All groups share one centre, and each spreads out both ways along 12 directions, with some noise.
Known rows, each followed by its group:
[-24   0  12   8  25  12  44  14  -6 -10  -8  12   3   2 -14 -17  -5]
k338
[  3   2 -24  -5  10   1  23  25   8  15 -20 -14 -13  15   3  -8   3]
k757
[ -2   9  -7  -6 -19 -10   3  13   7  21   4 -11  -6   7   0  12   2]
k338
[ 18 -26 -13  23  30  12  13 -18   5 -15  -4  12  40 -18  14  24 -27]
k703
[ -5 -14  -1 -14   9  -5  -1  20  -6 -15 -21 -21 -29   9 -11  24  -2]
k757
[-22   9  -1   3   3  -4  24  -5  26  -2  -6 -14   0  41  -4  42 -10]
k757
[ 13 -10   2 -13   7   3 -14   2 -23  -8   3  -3  -6 -11  -4   3  11]
k678
[ 12  -7   4 -12   1   3  13 -14   5   9  -4  -1 -18  25  49  13  28]
k338
[ 22   9  -2   3 -20  28  -6  -3  -1  -1  28  -6 -14  26  25  -3  16]
k757
[ 47  -6 -20  -1  -6  21 -30 -16   5   0  10   0  11  -1  -2   8 -20]
k338
[  9  -8  -1   7 -19  31  -7  16 -16  17   9  15  40 -26 -10  -8 -13]
k678
[ 11   5  -1  -2   2  45   0   6  -6   8 -10  10  16   2 -13  -5 -11]
k703
[-18  -3  -1  10  27  12  20   4  -8  20 -32   5   2   5   2  -1   2]
k678
[  0   6  -8 -34 -12  -5   4  21  10 -28  -6  -7  16  14 -24 -22   8]
k338
[ 18 -11  15 -11 -25   5 -17  13 -31   2 -17   6  -7   8 -15   0   2]
k180
[-13   4   5 -16 -37 -13 -26  18 -20  22 -12 -16   5  17 -15  31  17]
k180
[ 13  -6   1  15  30  21 -18 -37   1 -29  -6   8  22  -4   7  18  -7]
k703
[ 15  -6  -2   6  -4  -4  33  -2   2  -3   9  -4 -12  35  35  17  10]
k757
[  9  -3   1 -24 -17 -12   3   0   8   2  27   3   5  -9  10  -5   7]
k180
[ -2  20 -20  33  11 -16   5  -7  24  18 -27  -5   4   8  -2  11 -21]
k703
[-12  15 -17  -7   4  -6   1  15   3  22   9 -20 -15 -10   4 -11  16]
k757
[ -5  12 -11 -13  17 -11  21  -3   4   6  -3  -5  -9  20   1 -10  20]
k678
[  3  -2  10  32  10   3 -19 -10 -12  15 -12  19   6 -37 -20   8 -36]
k180
[  9  17 -15  16 -12  48  -3  28  -8  21   6  -8 -13   4  -9 -16  -8]
k703
[  7   0  -2   3  23   2   0   0 -15   2 -42  13   5  -6 -23 -18  -5]
k180
[-17 -26 -15   1   7 -16  -2  -7  22  34  -9  -7  22 -16   9  39 -21]
k180
[ -1  23  12  21  -4 -11  -9   6  -1  -5  16  -2 -21 -30 -19  14 -27]
k180
[-15  -9  10 -16  11  -3   5  -7  13 -12  10  -5   5  -7  -4  36 -10]
k703
[ 13  24  -5  16  -1  -4 -38 -32  15   6  -2   1   9  -7 -14  13 -17]
k338
[ 13   3  -9   0  -2 -10 -28  12   5   0 -31 -11 -14 -18  -5   2 -11]
k338
[ 13 -16 -18   1  11  18   0   0  25  21 -24  -4  22 -15  19  50 -29]
k703
[ 23 -16   3  19  11  -9  20   3 -18  11 -33  19  -7  -2   8   5 -17]
k757
[-43  -8  18  13  -2  23  11  10   6  22 -37  11  16   3   0  -2  -7]
k678
[ -8 -11  11   4   5  -4  11   3 -22  23   5  13   6 -23  -6  10  -8]
k338
[-26   7 -12 -21  14 -16  14  -5  21 -14 -18  -4  58  10 -24  15   3]
k338
[  6  -3   5   7   8   1  13 -21  19  -1  20  10   2  -7  17  12 -18]
k678
[  6  -7  -1 -22 -10  -3   6  11  -5   0  14 -12 -11   3  16  16  17]
k180
[ 32  -7 -20   9 -15  22  14  28   6  11  -7  -3 -10   9   5  -5 -23]
k703
[ -3  -5  -9  -7  18 -17  28  -2  -7  18  -7  10  16   0  12 -11  16]
k703
[ -2   0  23 -14  -3 -24 -10 -11 -30   9 -18  15   2  -4  -9   3  17]
k180
[ 31   1  -5   3   0  11  -3   2  14 -20 -27  17   7  -2 -12 -20 -27]
k338
[  4  -8 -11  28   3  23  -4  19 -30  14   1   4  24 -22 -16   1 -15]
k703
[-39 -28  11  -9  12  20  26  26  -1  -6 -24  -7  -5  10   0   9   1]
k678
[-14  -5  -5   5  29 -10   8  15 -25   6 -13  -3   1 -25 -31   6  -9]
k678
[ -5  -2 -12 -13   0  12  16   7  -3  16   6  -3  28  11   5   3  16]
k180
[ -9  -1   4  19  15  -5 -13  13 -20  20 -29  -2 -23 -38   2   5  -5]
k338
[-11   1 -11 -13  -1 -11  15  15  21   7  21 -20 -19  -5   8  14  -4]
k703
[ 12   4 -17  -4  -6  -2  16  17  -2  37 -23  12  23  -7  -5 -18  -7]
k757
[ 13   5 -25  -9  15 -13   1  25   2  14 -25 -18 -11 -24  12   6   6]
k180
[ -5 -14  11 -20  -5 -45  17  20  -1   1 -24  11  -5 -23 -23  -1 -18]
k338
[ 22  -7 -20 -46 -14 -10   3  27  15 -27 -11 -19   6  15  -1  -1  12]
k180
[-22 -28  25   2   0  -1  -3 -25   1   0  12   5 -22  20  -6  23 -14]
k180
[ -5 -17  11  -3  -1  -2  21  10 -23  14 -26  14  16  14 -17  22  -9]
k757
[  7  16 -25  18  42   4  -1 -27  26  13 -21  -4   8  -9  20   3  -2]
k678
[ 28 -19  -2 -15  -4  16  -4  -7  -7  10 -25   6  18  14  25  24   9]
k703
[ 20  -3  10   1  -3  13   4 -33   2  19  22  28  24  -9  31  -4   5]
k678
[ 20   7  10  -7  -4   7   3   9 -30  -6 -34  18   6  15 -22 -17   7]
k180
[ -2   5  -8  13 -21  -5   4  26 -17  23 -13 -10  16  11  -8  26  -2]
k757
[ -1   4 -18 -29  -4  12  18  24   5 -10  -4 -11  13  20  -3 -24  24]
k338
[  5   1 -24  -4   4  23   3  19  19  22  -5 -22 -11  -2  18  19  -5]
k703
[-25  18   6  15   1   2 -25   1 -19  17   9  -1  18 -38 -18   4   3]
k338
[ 30  -1  -5  10  -3 -22 -11 -12 -11   0  -8   6  11  -9  26   4  11]
k757
[  2 -24   1  -9  10  10  24  10  -5   6  -8  -5 -23  13  26  14   5]
k678
[ -3 -22   6 -18   1  10  35  21  -7   9  13   2  -9   0   2  12  -7]
k703
[  4   0   5  -7   6   3  -4   3   7  -6   7  -1 -23 -16  -7  -4 -13]
k703
[  7   2  -7 -10  -5   6  -9   2  15  14  15   5   0 -27  -1 -12 -13]
k757
[-19  -4  29 -11  16 -15  -3 -26  -7 -30   7  18  13  -7 -31   9  -8]
k757
[-18 -15  38 -13 -15 -19 -23  -3 -30  -3  19  -5 -32 -16 -10  38   6]
k757
[-10 -19 -10  12  -5   2  -9 -11  21  37 -12  -2  -6  11   4  16 -24]
k180
[ 12 -30   8 -18 -11   1  -6   8  -5 -29 -11  -3  13   4  -9  38 -17]
k678
[  5  -9  -5  -7  18 -16  12  14  -5 -12   4 -10 -31 -12 -13   9 -13]
k678
[-18   3 -12 -16 -28  -4   3  25   6  27  15 -15  24  -3  -1  14   7]
k678
[ 36  -2 -13 -23 -22  -2 -21  -6  -4  19   1  -7  -9  23  14   8  16]
k338
[  0  -2 -17 -10  13  15   1  -6  29 -22 -11 -15  19  20   8  18  -1]
k678
[ 16 -14 -25 -11  27  10  -7   6  -6  27 -45  -5   6 -16  18   2  10]
k757

New rows, each followed by its group:
[ -4 -17   8  -4  35 -22  35  -5  -6   3 -19  11  -4 -14   8  20  -6]
k180
[ 13   9 -12  15 -13   4   6   7  -4  10 -25  -3   5  36   1   7   0]
k703
[ 19  -8  13  15 -20 -10  15  -1 -21 -13  40   8   4   4  21  12   5]
k757
[ 20  25 -10   7   3   3 -36 -22 -17   3   5  -3  20  -4 -13  10  10]
k678
[ -8 -10 -14  -1  15   5 -17  15  28 -18 -26 -20 -14 -24  -2   8 -22]
k678
[  6  -2  19 -16  -4 -18  19 -15  -4  -4  15  24  20  -5   2   2   2]
k180
[-25  30   2  10  10  12 -11 -13  17 -23   2   3  44 -16 -16 -11  -1]
k338
[ 32  20   3 -14  -3  -7  -6  12  -6 -25 -23   1 -37   7  -8 -28   7]
k180
[ -1   2   4  -8 -13  -3  18  12  -4  -1  18   1  11   0  -7  16  -4]
k180
[  3  11   4 -19 -40 -13 -25   0  22   2  27   6  19 -24  -5 -16  -6]
k678
[  9  20  -3  11  -3  12 -32  -2 -17   9   0   0  -6 -12 -24 -19  -1]
k338
[ -8 -17 -11 -32  20  -7   7  -6   6  -7 -21  -4  13  18  -6  -6  18]
k180
[ -5  12  10  17  19   2  13  -9  16 -14 -12   5 -29   8 -20   1 -29]
k703
[ 12 -32 -20 -29  12  -5   2  -6  26  -6  10  -9   9 -15  26  12  -1]
k180
[ 17  -3  31   5 -24  24   3 -10 -24 -10  29  19  -8  15   3   4  -1]
k180
[ 11  -3  -1  22  21  -7  22 -19   6 -10 -28  19  26  12  -1  15 -22]
k757
[ -7  21   3   2  19  -4  35  -4  -2   3  14  16  24 -15  -7  -7   0]
k180
[ 22  -7  16 -13  -8   4   1 -16 -29   5 -10  29  29  14  -5  -6  14]
k678
[  7   9   1  -3  16  11  47 -13   4   1   5  20  25  22  12  -5   7]
k180
[ 25  -5 -14  -3  16 -19  25  18  -2 -27   4  -7 -16   9 -40  20 -33]
k678
[ 44   4 -16  -4   8  -6 -28  -1 -13 -19 -16  -5  -6  -9 -21   3 -10]
k678
[-22   1  -2  -3   5  11  20  -3  21  12 -20  -4   8  30  20  12  10]
k678
[-24  -5   7  14  -4 -16 -21  -5  22   5  19 -17 -43 -12 -12  22 -30]
k180
[ -3 -27 -21   4  36   1  38  -1  31  10 -12  13   1  -8  -5 -20 -38]
k180
[ -3 -13  -9 -10 -24   2   8  42  -5  19   5  -9  -1 -13  -7   4 -11]
k678
[-31  -1  25 -24   1  -4  -7  -5 -25  19  12  -1 -12  -4 -14  13  22]
k757
[ -1   5  18 -17 -17  -8  -1 -27   6 -13  21   5  39  17  11  43  14]
k180
[  6  39 -19  26   6  13 -14  -1   3  28  -3  -6   5 -17   7  -6   2]
k180
[ 11  12  -7 -26   1  10  -4   0 -13  -4   8   1  15  -1   3 -28  34]
k180
[ 25  -5   3 -12   1 -19 -24 -15 -27  27 -14   3 -29   5  -2   5  11]
k338
[ 11  11 -16 -13  24 -20  20 -16  14 -14  20 -12 -10  19   2  16   8]
k678
[-17  -2   5   9  -6   2  -9 -22  -1  32  -2  12  29  10  -6  11  -1]
k180
[ 14  13  18 -26 -18 -18  -6  -3 -25 -12 -19  14  25  10 -14   3  25]
k180
[ -1 -31  10 -12 -10  -8  -7   4  -2  -9  -1 -10 -11   3   1  44 -13]
k180
[ -2  26   5  15   1 -10  -9  -1   6  -4   5 -14 -29  -7   2  25  -7]
k180
[ 15   1   9   2   2  22   5   2 -15 -19  -4  -1 -19  24   4   9   6]
k180
[ 38   6 -23 -20   1 -43   0  -2   2   8  -1  -2   5 -10  -9   9  -5]
k678
[ -2   5   8   7 -29 -14 -15   6 -21  12  12   5  30 -14 -15  19  -2]
k757
[ -3  37  -9   5  12  -1   6  17  -9  -3   7  -2  18 -34 -21  -9   1]
k180
[  9   8 -27   4  21  12   7  22   6   1   9 -17  -9 -34   7  -6  -5]
k180
[ -2 -11  11   1  -5   1   9 -12  15 -10  -7  15   3  26 -26   1 -31]
k180
[ 21  10  30  16 -12  -9 -13  -8   6 -20 -39  29 -21  -9  -2 -21 -24]
k338
[  8 -14  -1 -38  -2  -5   1  -2  19  -8  -4   8  33 -13  -7  13 -10]
k703
[ -1 -12   4  -3 -12  21  -6   4  21 -18   9   5  21 -12  -2   1 -23]
k678
[ 32 -29  -2   5  -1  -2  -4  -8 -22  11 -10  20  30 -22  21  10  -4]
k703
[ -1 -11 -29  19  19 -14  23  15 -14  10 -11  -2  29  -6  -1  -3   0]
k703
[ -1   3  -2  -5   5   6 -21 -12  21 -26 -15  -5  37 -19  18  17   5]
k338
[-13 -10  -4 -24  -8  37  11  15  -3  13  -8  -4  15  24  26 -18  37]
k678
[-13 -24   7 -14  -3  13   6  16   3   7 -18   5   2 -12  14  -7  -1]
k678
[ -6  32 -11  15   2  -5 -24 -11  10   2   2 -18  -5   3   2   4  12]
k757
[ 17   5 -10 -28 -19   0  21  43 -10 -10   9 -12  -5   3  -4  -7  12]
k180
[  5 -12  16  13   2  32 -24 -16   7 -28 -10  13  18 -12  -7   7 -25]
k678
[ 16 -28 -19 -20  10  -5   1  19 -23  20 -16 -15 -11   3 -12  21   0]
k338
[ -2   2  -7  17  -4  36 -24 -15  14  -5  38 -15   5  -3   9  21 -10]
k180
[ -3 -15   4 -19   5  16  11   4 -11  -7 -17  -5  -1  30  11   6  21]
k678
[-13  -2  -2  -7  20 -15   1  15 -32  25 -16  -6 -13 -17  -9   0  20]
k678
[ 13  -3  -6 -32  21  18   4   2 -32 -21 -11   5  45  -4  -3 -10  39]
k180
[ 23  14  -1  -5 -29 -14 -28  -2   1  10   6  12  10 -17 -30 -17 -19]
k338
[  1  13  14 -28  -9  24 -38 -12 -10  -5  21  -2   0 -13  -5  -6  22]
k703
[ 17 -14   6  13  -5  36  11  10 -29   9   3  18  12   2 -15   0 -18]
k338
[  7  15   1   7  -9  -4 -22 -26  -7  29 -13   9  24   8   1  19   6]
k338
[  0  -8  -7  23  -8   0  11   2   7  -2  -4  -9  12  25   4  45 -20]
k703
[ -8   7  -9  22  18  -1  -7   6 -16 -14  -4 -12  -1   1 -20  -7   3]
k703
[ 24   4 -13  26  17  27  -3  12 -33  25 -18  10   0 -16 -10 -15 -10]
k678
[-11  -8  13  -7 -17 -11 -17   2  -3  -7 -15  -6 -13  19 -27  16 -12]
k180
[ 15 -13  -6   7  24   7  22 -15 -22 -17   2  24  59  -8   4 -10   7]
k757
[  5  11 -26   6   5   2  22  11   6  32   5 -11   6   6   6  11   0]
k678
[ 25   4 -12 -26  -5 -29 -10  -4  23 -25  24 -11 -14 -11  -4   1  -6]
k678
